There are 4 nested groupings, the coarsest first. Each group lies inside one group of the grouping before and may be the whole of it. The rows also spread widely along 14 directions, which tell nothing about the answers.
In the rows, zero is written as 128.
Known rows, each followed by its group in each grouping:
[144  70  85 126  77 131 179  82 158 160 102 140 119 102 156 152 118 144
 166  99 138 124 123 126 136 176 154]
tero z404 pinak Rol
[111 139 177 105 108  99  67 138 109 139 164 108 126 156 142 159 140 115
 118 126 134  99 150 120 113 108  60]
nava z497 mopo Sarun
[103 167  97 163 160 105 149 148 111 100 173  95 115 136 110 148 104 155
 119 216 145 167  84 161 129 164 190]
tero z987 Kig bapi
[152 182 144 146 108 135 119 137  96 173 107 120 183 151  91  49  85 154
 129 144  49 105 148 106 146 159  67]
tero z600 mek Reg
[164 110 137  34 112 177 106 176 128 141  86 122 151  50 171  88  57 136
 150 108  70  75 144 108  95 104 128]
tero z404 dofus kas
[124 177 166 128 164 120 103 114 124  95 116 143 167 133 120 136 114 176
  99 158  67 119 166  97 115 110  70]
tero z404 vep Vudi
[157 119 136 167 178 124 124  80 105 101 114 129 109 141 155 123  88 115
 144 112 135 157 112 149 206 120 155]
tero z600 mekun sovi
[ 94 152 123 165  73  83 117 114 151 142  99 152 171 162 153  90 100  95
 137 107  70 170 136 110 114 167  62]
tero z68 terig vinur
[101 124 176 118 152 152 112 172  76 120 130 182  83  67  88 111 142 155
 103 120 146 128  85 163 164 102 118]
tero z987 sapib Lat
[133 128  94 118 122 163 169  98 132 128 140  47 115 125 123 137 118 141
 113 179 123  97 150 125  84 138 131]
nava z538 sovul pep
[134 111 138 162  84 104 115 178 136 123 100 121 140 135 129 155 151  93
  97 110 167 103 126 130 128  96 104]
tero z987 zik fipu
[ 74 169 141  97  84 135  88 126 141 151 158 131 182 100 137 137 130 140
 120 113 122 120 123  76 110 153  64]
tero z404 dofus Todi
[114  97  98 133 140 167 122 113 154 115 105 143 149 140 149 124 107 149
 139 111  83 139 211 113 100  79 195]
tero z600 dez feti
[113 129 129 200 186 114 128 115 117 118 138 100 127 133 104 103 134 141
  73 126 149 147 126 126 180 153 172]
tero z987 sapib minol
[136  81  90 147  91 130 162  97 193 113 102 101 136 133 157 149 175 109
 120  72 155 125 154  87  93 118 132]
nava z497 kab zev
[121 163  99 179  76 127 154 152 118 132 115  88 142 179 108 109 100  95
 132 179 110 132 135 147 103 119 120]
nava z538 Zut bove
[150 126 134 113 143 125 125 115 108 145 141 109 114 149 102  99 132 196
 123 164  64  99 173 128  86 151 108]
tero z600 mek lak
[190 114 128 146 151 107 149 166 168  84  67 135 170 116 153 135 127 138
 119  89 123 115 144  91 140  93 156]
nava z497 Sagid Fev
[110 132 173 135 123 114  72 130 109 130 115  95 159 133 165 195  80  79
  88 152 142  87 167 132 156  83  81]
tero z987 zik Vitu
[135 133 161 138 110  92 118 134 114 129 132  84 115 153 108 149 158 133
  86 162 121  83 153 129  90 131  45]
nava z538 lumud neliv
[121 148 120 185 112 116 165 168 132 103  73 145 137  91 107  73 117 113
 105 130 111 160  69 138 134 153 112]
tero z404 pinak Devi
[139 112 134  78 146 159  94  64 138 136 130  79 143  96 194 126  74 116
 137  97 111 104 156  91 140 135 122]
tero z404 pinak Devi
[ 82 150 115 114 141 126 113 128 136  49 166 166  91 138 157 155 134 137
 162 147 126 198 104 148  83  81 142]
tero z987 sapib minol
[120 178 116 187  94  96 140 169 123 107 114 115 155 152 116 145 100 105
 121 184 133 145  90 145 129 131 114]
tero z404 dofus Todi
[120 138 117  47  66 148 107 188 153 138 144 150 166  98 164 129 121 140
 180  94 116 116 127  89  75 107 124]
nava z497 mopo Sarun
[ 94 137 161 156 110 157  81 117  93 138 128 156 127 172 128 120 113  83
 143  83 133 141 163 133 176  54 115]
nava z497 mopo Sarun
[111  89 146 171  93  91 109 150 111 144 109 151  99 143 130 143 134  96
 122 115 149 135 125 173 148 122 116]
tero z600 dez feti
[ 63 143 107 166 159 146 137  94 128 122 123 142 144 116 126  71  85 145
 115 134  75 186 146 125 143 157 166]
tero z987 sapib minol
[145 111 148 123 180  71 114 187 135 105  79 117 157  80 171 106  64 146
  86 151  70 121 140 132 123 158 151]
tero z987 zik fipu
[108  76 120 136  98 130 148 147 124  99  72 166  96  83 182 179  64  70
 149 139 150 153 103 196 153  83 164]
tero z987 sapib minol
[148  77 118  97 179 119 145 129 158 106 130  97 102  78 148 106 161 181
  98  96 121 118 141 104  93 160 167]
nava z538 sovul pep
[186 115 128 122 107 152 150  88 156 133 103 162 163 147 126 128 170 176
 155  48 117  98 170  62 146 103  97]
nava z497 mopo Sarun
[122 142 103 182 131 182 176 115 158 122  70  98 188  80  93  73 137 130
  59 100 119 112 136  70 145 139 113]
tero z987 zik Vitu
[163 175 122 181 138 118 121 129 137 127 133  95 191 197 105 107 139 151
 118 112 117 118 175  70 150 116 134]
nava z538 lumud neliv
[142 141 128 104 103 193 121  70  88 157 159  75 101 158 110 147 109 120
 141 157 138  78 154 132 129  97  94]
tero z68 terig vinur
[ 72 121 145 184 163  90  87 143  95 150 176 107  92 154  96 116 143 129
  76 141 154 151 133 156 151 158 171]
tero z68 terig vinur
[ 87 162 165  68 106 195  84 166 100 135 139 131 134  76 121  85 114 104
 127  98 120 110 117 106 117  77  80]
nava z497 Sagid Fev
[153  65 107  96 114 108 108 225 141 141 138  86  84  95 140  81 151 134
 125 100 145 104 113 141  63 146 207]
tero z404 pinak Devi
[129 158 133 158 130  87 117  97 144  66 111 157 130 161 170 121 112 110
 157 113  96 190 104 124 125 120  84]
tero z404 pinak Rol

New rows. What belongs after each?
[162 140 115 145 139 121 157 125 127 121 117 127 133 128 111 115 119 171
 135 144 111 128 116 123 137 153 144]
tero z404 vep Vudi
[105  80 136  84 120 187  95  88 136 136 128 133 124  89 167 185 117 116
 134  80 165 100 171 110 145  69 155]
tero z404 vep Vudi
[107 100 102 192 111 116 154 114 120 140 135  55  85 155 120 134 131  74
 101 150 177 135 118 165 134 145 162]
nava z497 kab zev
[187 105 131  90 173 168 116 133 133 105 125  71 123 134 139 109 131 155
 116 110 104  73 194  94  93  72 161]
nava z497 mopo Sarun
[ 70  90 157  90  95 111  92 180  86 142 147 184  49  92 131 120 128 124
 151 135 121 151  95 203  96 129 115]
tero z600 dez feti
[120 188 147 156 140  78 142 170  84 115 162 135 107 137  91 127 118 153
 133 194 134 158  55 164 151 169 113]
nava z497 Sagid Fev
[137 199 111  85  95 187 147 111 137 118 136 110 180  97 143  91  94 123
 170 110 114 131  83  71 133 133  78]
nava z497 mopo Sarun
[129 159 116 149  94 150 151  75 144 152 133  69 151 155  93  76 166 134
 103 112 102 103 148  72  98 163  46]
nava z497 Sagid Fev
[ 83 177 100 194  99 144 155  76 120 149 133  89 149 165 100  60 109 102
 122 135 100 168 127 112 141 175  97]
nava z538 lumud neliv
[ 94 119 102 170  88  64 143 115 150 133 110 151 154 170 161 182  91 133
 143 176  90 160 166 149 105 155 131]
tero z987 zik Vitu
[129 121 103  93  82 116 134 179 181 128 141 108 170 100 128 167 183 177
 104 130 141  84 143  75  44 142 110]
tero z987 zik Vitu
[ 62 136 144  92  83  76 101 144 109 147 187 143  85 105 142 165 130 126
 139 164 148 153  66 165  96 190  77]
tero z68 terig vinur
[144 110 164 190 123  99 107 134  96 119 106 123  81 195 112 113 148  81
 116 107 136 128 147 163 150  76 101]
nava z497 Sagid Fev
[109 125 100 204  80  95 133  95 160 143 115 110 166 183 137 159 131  99
 120 117 148 143 154 110 142 143 132]
tero z404 vep Vudi
[143 112 135 114 152 108 130  39 126 139 154 130 112 154 157 132 121 169
 161 103 102 139 152 110 154 171 113]
nava z497 mopo Sarun
[ 92 157 141 111  79 115 121 143 118 141 156 165 135  95 125 144 136 141
 143 126 153 141  66 127 142 163  69]
tero z987 sapib minol
[131 154 104  88  79 176 130  51 139 148 133 106 176 174 170 166  72 135
 186 143  81 106 204  90 108  95  93]
nava z538 sovul pep
[111 124 123 135  36 156 144 214 141 178  77 144 192  78 102 119 131 111
 109  94 145  85 133  99 129 116 112]
nava z538 lumud neliv
[105 127 138 111 143 180 104  86  89 157 186  87  91 130 116 129 129 122
 132 110 175 116 132 126 168 114 152]
nava z497 kab zev
[103 131 161 124 114 105  83 183 116 127 132  76 142  99 165 160  93  59
  93 135 173 105 107 137 145 112 112]
nava z497 mopo Sarun
[118 118 112 146 155 129 132 129 153 106 100 117 150 127 137  89 112 152
  98 132  67 137 178 111  90 127 152]
tero z987 sapib Lat
[142  94 102 135 107 138 155  84 144 160 129  60 129 112 126 145 141 141
 100 141 146  81 142 113 115 178 115]
tero z600 mekun sovi
[134 136  71 166 110 112 147 121 153  83 155  65  93 202 130 141 151 124
 141 183 125 150 141 142  38 112 162]
tero z404 pinak Devi
[135 137 147  62 126 150 101 165  94 105 150 161  96 117 150 139 100 141
 183 135 118 131 119 153 116  71 138]
nava z538 Zut bove
[185  97 146 112 115 126 127  95 130 152 109 134 123 143 123  89 155 171
 134  77  90  85 162 100 124 141  71]
tero z987 sapib Lat
[104 143 142 125 155 120 138  95 135 106 102 176 160  72 157 123  85 157
 124 119  91 163 108 112 170 163 101]
tero z987 sapib minol
[ 92  85  82 115  65 159 140 111 140 159 133 146 106 132 145 149 113 124
 178 119 132 142 154 147  97 117 186]
tero z404 vep Vudi
[117 115 143  94  82 149 104  86 112 182 166 112 116 157 123 160 147 140
 147 112 137  82 177 111 119 117  86]
nava z497 Sagid Fev
[156  88 120 150 122 120 119 139 137 163 117 146 152 149 125 123 144 162
 130  68 139 108 173 102 165 126 182]
tero z987 zik fipu
[106 133  91 124  50 165 171 168 146 121  83 170 144  79 131 130 102 108
 163 128 130 147  85 138 108 111 134]
tero z404 vep Vudi
[126 160 120 139 138  90 153 102 123 134 141 147 140 132 131  86 104 174
 159 130  83 175 100 116 150 209 118]
nava z538 lumud neliv
[169  91 140 142 131 128 109 110 138 132  75 172 149 134 167 111 102 126
 157  45 108 129 162 107 182  97 152]
tero z404 pinak Devi
[109 114 135 156 169 105 100  69 101 142 150 130  99 198 126  93 112 165
 133 137  61 153 201 143 126 143 144]
tero z987 zik Vitu
[132 106 129 135  66 125  91 129 153 154 128 133 168 160 174 168 140  81
 158  34 190 119 151  89 172  84 129]
nava z538 sovul pep
[ 97 113 121 162 116 151 145 107 131 148 149 131 129 123  94 161 183 153
 102  93 190 122 137 106 165 124 148]
nava z538 sovul pep
[144 150 148 188 120  48 136 200 100 111 117 136 106 160  86 104 143 144
 102 180 112 136  87 174 117 156  91]
tero z987 sapib minol
[103 102 154 117 152 125  93  80 137 151 126 153 158 111 155 167 113 157
 106  92 116 115 189  94 163 133 126]
tero z68 terig vinur
[ 69 177 118 186 115  77 131 124 143 133 136 117 165 143 120  54 127 123
 107 120  88 192 107  99 122 213  90]
nava z538 lumud neliv
[ 90 118 156 114 115 112  89 177 122 160 115 178 171  98 154 131  87 132
 135  92 112 132 151 118 164 124 151]
nava z497 mopo Sarun
[ 62 128  92  75  74 134 147  89 151 152 164 118 111 107 153 107 119 142
 166 142  81 158 124 119  48 194  99]
nava z497 Sagid Fev
[131 120 118 101 163 107 126 112 128 117 132  90 101 116 176  47  78 130
 146 121  63 164 120 134 104 182 140]
nava z538 sovul pep
[168 118 100 139 111 115 209 121 170  90  91 118 134  81 129 149 161 155
 116 125 147 122  84 104 114 165 103]
nava z538 lumud neliv
[159  76  95 148 136 107 156 136 174  93  75 136 139 117 171 143 114 137
 133 115 109 141 153 128 109 121 184]
tero z600 dez feti
[ 97 109 148 156 138 101 119  87 122 123 114 180 118 165 141 133 121 147
 138 112  79 162 181 137 138 117 118]
nava z497 mopo Sarun
[130 125 154 141 153  86 113 186 114  92 101 167 112  81 154  84  99 110
 127  98 130 173  55 156 172 142 134]
tero z987 sapib minol
[ 98 121 110 185  87 103 145 168 124 151  99 202 137 159  90  83 134 159
 143 119  82 168 142 148 124 143 152]
tero z987 Kig bapi
[108  94 132 138  97 151 140 109 124 154 141 144 105 123  95 157 190 152
 113  93 172 105 147 121 138 116 120]
nava z538 Zut bove
[121 109 125 133  84 188 132  95 108 143 130  92  92 105 122 154 132  81
 126 112 195  98 103 140 155  96 113]
tero z404 pinak Devi
[122  61 122 154 128 111 131 144 134 163 101  72 126  95 142 131 105 109
  70 131 146  90 154 144 140 160 173]
tero z987 sapib Lat
[104 108 137  95  84 152  90  39 122 168 153  80 116 158 162 168 108 111
 138 136 111  86 196 117  97 121  68]
tero z404 pinak Devi
[147 111 102 146 114  75 185  90 163  93  97  83 107 128 151 128 128 138
 105 184  78 130 117 142  55 192  63]
tero z987 sapib Lat
[ 90 115  82 133 101 181 125 125 163 109 119 121 164 111 167 164 101  96
 143 112 154 145 151 110 120  75 192]
tero z600 mekun sovi
